All groups share one centre, and each spreads out both ways along 5 directions, with some noise.
Known rows, each followed by its group:
[  1  17  -8   8  38 -16  -5  18   1   2   6  11 -14] -> J480
[ -9 -17  17   8 -13 -28 -26  12 -26 -20  -8  -4  11] -> J277
[ 11  -7  10   4  21  10  10   6   4 -22   2  12   2] -> J277
[  1  -7  -3  -3  28 -15  44  23   6   2  12   1 -22] -> J277
[-13  24 -48   3  19  13  -8  -5  24  -8  -3  -4 -14] -> J657
[  2 -17 -22 -13  20  -5   3  22  -5  -8  13 -14  -7] -> J271
[  6 -32   2   4  27 -31  31  24   4   3  -8  10 -14] -> J467
[-10  15 -15 -17  -1  24  -8  22 -19   2  14 -14  -5] -> J58
[-12 -18   8 -13 -65  31  13 -25  -2   5 -15 -20  20] -> J480
[ -3  20 -17  -2 -11  13 -17 -25  13   4   2  -7   4] -> J657
[  0   8   6  11  24 -18   8   7   2 -45  29  -6 -14] -> J467
[ -6   5  -6 -18  -1  22  -8  23 -26  10  -1  -5   8] -> J58
[ -1  24  -2 -12  -9   7   7  -2  -5  19  35 -22 -11] -> J271
[  4  -9  -2   2   8 -15  12  -2   9   2   3  -2  -4] -> J657
[-13  12   5  -5  -2  14   1  41 -31  12   7  -4 -13] -> J271
[-17  25  -9   1 -22  -2  -7  -3  -6  -7  30 -31 -16] -> J657
[  0  -8  24   4 -10 -24  13  12 -15  -2  21 -13  -7] -> J657
[  8  -5   3   6  19   3   9   9   5 -11   3   9  -8] -> J277
[-32  38 -32 -23 -19  22  -1   4 -13  -7  17 -31  -1] -> J58
[ 21  10 -26  -7  39  -7 -17   4  10  29  20  -1 -13] -> J480
[-22  39  23   5 -27  15   8  21 -23  28  14  -8 -21] -> J271
[  2  23 -11 -16   3  32  12 -17  13   8   0   4  11] -> J277
[ -1   6 -12  -8   0  -4   6  -7   7   3  18 -16  -8] -> J271
[-11 -25   7  -5  -2 -40  28   7  -2  28 -43  18  13] -> J467
[ 13  -5  -4  13  20   2  -4  -2  15  -7   0  10 -10] -> J277
[  8   8 -12  -6  -1  11  -7 -10   6  10  15  -9  -1] -> J480
[  7   5  -7   7  12   2  -2   5   7  -2  14  -3 -16] -> J58
[ 16  -6  -6  -4   5  20  -5   7   0  17  17  -6 -11] -> J467
[-13 -11  -5   9  -6 -44  -3  24 -12  15   4 -14 -22] -> J277
[-27  28 -28  13  17  -7  -7 -15  21 -32 -32  19   2] -> J467
[-13  -3  -1   1   2 -19  26  32 -11   0  19 -17 -28] -> J271
[-29  14 -29 -16   7  -9  25  22  -9 -26  20 -28 -13] -> J58
[-23  20  15   8   4 -11  19  41 -25 -13  25 -11 -29] -> J480
[  1  -7 -10   9   3 -14   1 -21  22 -10 -16   8   5] -> J271
[  1  -4  -5   4  31   7  -5  16  -2 -16 -28  28   7] -> J657
[-22  -3  24   9 -26  -1  26   4 -10 -33  -2  -4  -3] -> J480
[ -8   0   9  17  27 -25  11  14   1 -24 -17  23  -4] -> J480
[ 11  -6   8   3   2   0  -8  -8   2  13 -17  15  10] -> J58
[ 14 -26  20   0   5 -31  14 -12   3   1  -7  10  18] -> J467
[-11  18  -6 -11 -13  15  -6   5 -12  11   1  -7   6] -> J58
[-32  28 -26   6   1   2  -6  -3   8  -5 -31  11  -2] -> J467
[ -2   7 -25   7   5 -16  -8 -24  25 -19  11 -12  -6] -> J657

New rows. What belongs after each?
[-15  20  10  19 -20  10 -15 -22   8   4 -39  24  11] -> J271
[  4 -10   6   6 -11 -33   9 -20  13  -9  24 -21  -7] -> J657
[-17   5 -13  -8   3 -12  18   8  -1 -12   4 -10  -3] -> J58
[ -4 -14 -13  17  10 -42   0  17   7  19   3  -8 -31] -> J277
[-17  -2 -13 -15 -16 -31   2 -13  -3  18 -18  -7  18] -> J277
[ -7  10   0 -17  -2   9  17  -2  -5   1  -2   0  13] -> J277
[ 14 -18  -4   4  28  -2 -14  -8  11 -12 -31  29  21] -> J271
[-11 -10 -34   1  -7 -18   2 -20  25 -15  -5 -16  -4] -> J271
[-14  39  -3  -1 -16  25 -18  -4  -9   4   9  -7  -1] -> J480
[-41  39 -17   5  -5 -11  -5  -9   5 -19 -30   8   7] -> J467
[ 5 13 21  4  8  5  3  6 -6 13 -3 14  1] -> J271
[-11  -2  -7   0   5  -7  16  25  -6  15  -6   0 -15] -> J467
[ -1  27 -12  18 -15  23 -44   3  -1  17  13 -11 -26] -> J277
[ -4   9   3  -6  -8  10   6  22 -18  19  23 -17 -18] -> J467
[  9   4  31  10 -25  -1 -12 -21   1  42 -28  22  14] -> J58
[ -8  10   3  38 -24  -5 -62  35 -27   6  22 -23 -45] -> J277
[ 51 -54   9 -11  19  11  14  23   0  44  25  -4 -16] -> J467
[ 11  23 -10   7  37  -8 -19 -10  15 -13  14  10  -2] -> J480
[  0 -21 -11 -27  21   9   3  28 -25 -10 -19   8  26] -> J58
[ -2  28  -1 -12   2  41  16  10  -5   8  19  -6 -10] -> J277
[ -2   8  -3   9  15 -14  -3 -16  12 -30  -3   6   6] -> J467
[ 24  -8  23  -8  -6   5   1   2 -11   7  41 -16  -2] -> J467
[ -2   5   8   4   3   8   1  17 -12  -8  11  -2  -9] -> J277
[ -9  16 -22   8   3  -8 -14 -12  12 -26  13 -14  -9] -> J657
[ -9   7   7   6   5  -5 -10  12 -14 -24   4  -2  -3] -> J657
[  9   0  -4   9  34 -22   2   4  10 -14   8  11  -9] -> J480
[ 19 -15 -16 -13   5   1   2  -4  11  21  23 -17  -6] -> J480
[-13  23  -1   2  -2  -1  -4  -2  -4 -15  11  -6  -2] -> J467
[-27   7 -28 -14 -15  22 -15  39 -29   3   4 -26 -13] -> J271
[ -8   0   2 -16  -3  -9  17  -2  -6  -2  -7   1  17] -> J277
[-29  -7   7  -4 -34   8  14  16 -18  15 -44   7   8] -> J480
[ -2  17 -40 -14   3  20  13 -10  24  44  -2  -7 -16] -> J657
[ 3 -3 10 -2 -2 -3  8  2 -3 16 -1  2  0] -> J657
[ -2   5 -11   6 -16  -6 -38 -23   3   8 -16   1  12] -> J277
[  2   6 -14  -3  13  15  -5  -3   9   9 -17  13   5] -> J657
[  4  -2  14  -2   8  13   3   4 -10 -25   0   9  13] -> J277
[-14  14  -5 -12 -12   0   5   4  -9  13   3 -10   2] -> J277
[ 23 -11  -9  -9  27  -6  -1 -11  12  -3   7   6  10] -> J271
[  9 -13  18  -1  16   2   7  16 -10   8 -21  26  13] -> J657
[-12  -1  22  10  17 -10  -5  45 -35 -38  -1   9  -4] -> J657
[  0   3 -13  -7  13  -7  20  -6  15  13  -2   4  -2] -> J277
[ -4  13  -4  -8   1  21 -14  15 -15  10   0   1   2] -> J271
[-22  -4 -27   2 -11   1  -9   9  -3 -11 -19  -9  -6] -> J271
[-27  29   4 -31 -29  17  17  13 -31  16  11 -21  12] -> J277
[ 15  27 -11  -6   6  15 -19 -14   6  -1  52 -24 -10] -> J480
[-10  18 -29 -19  15  -6  51   7  21  45  15 -10 -27] -> J277
[ -5   1 -12   0   1  -3  -1 -12   9  10 -29  13  11] -> J467
[-29  16   8  11 -21 -17  29  23  -9   7  16 -19 -35] -> J271
[ 14   9   5   0   5  15  -7   8  -5 -10  40 -16 -15] -> J467
[-20  21 -17   0  15  11   2  40 -15  -5   6  -4 -25] -> J657
[-20  -2  20  10  -7 -13  29  26 -15 -22   1  -3 -15] -> J480
[ 32 -19  22  -7  -4  -7  -8 -35   8   5   8   5  29] -> J467
[  0   5 -24   7  -2 -18 -19 -18  20  26 -11  -2  -7] -> J277
[-17  12 -14 -15 -15 -13   4  -6  -4  25  -5 -12   6] -> J277
[-4  8 -6 -4 -3  1 -2 -5  1  7 -3 -1  5] -> J277
[-18  11   9 -10 -33   2 -26  -3 -29  -3  -9 -10  26] -> J277
[-48  32 -47  21  28 -16  -2  -7  29 -39 -63  32  -3] -> J467
[ 14  -7   6  11  17 -19   8 -21  22  -7 -15  21   5] -> J271
[ 22  -6  -1  29  12  14 -51 -22  18 -22 -15  20   5] -> J277
[  3 -20   3  16  12 -33  -5  10   0 -11  -6   4  -8] -> J277
[ 14 -14  17  -7  -1  -7  10   7  -9  14  20  -9  -2] -> J467
[ -5  -4 -13  11  11 -33  10  23   4  20  10 -10 -35] -> J277
[ -1   8 -17   7  13   1 -18 -15  14 -24 -11   9   8] -> J657
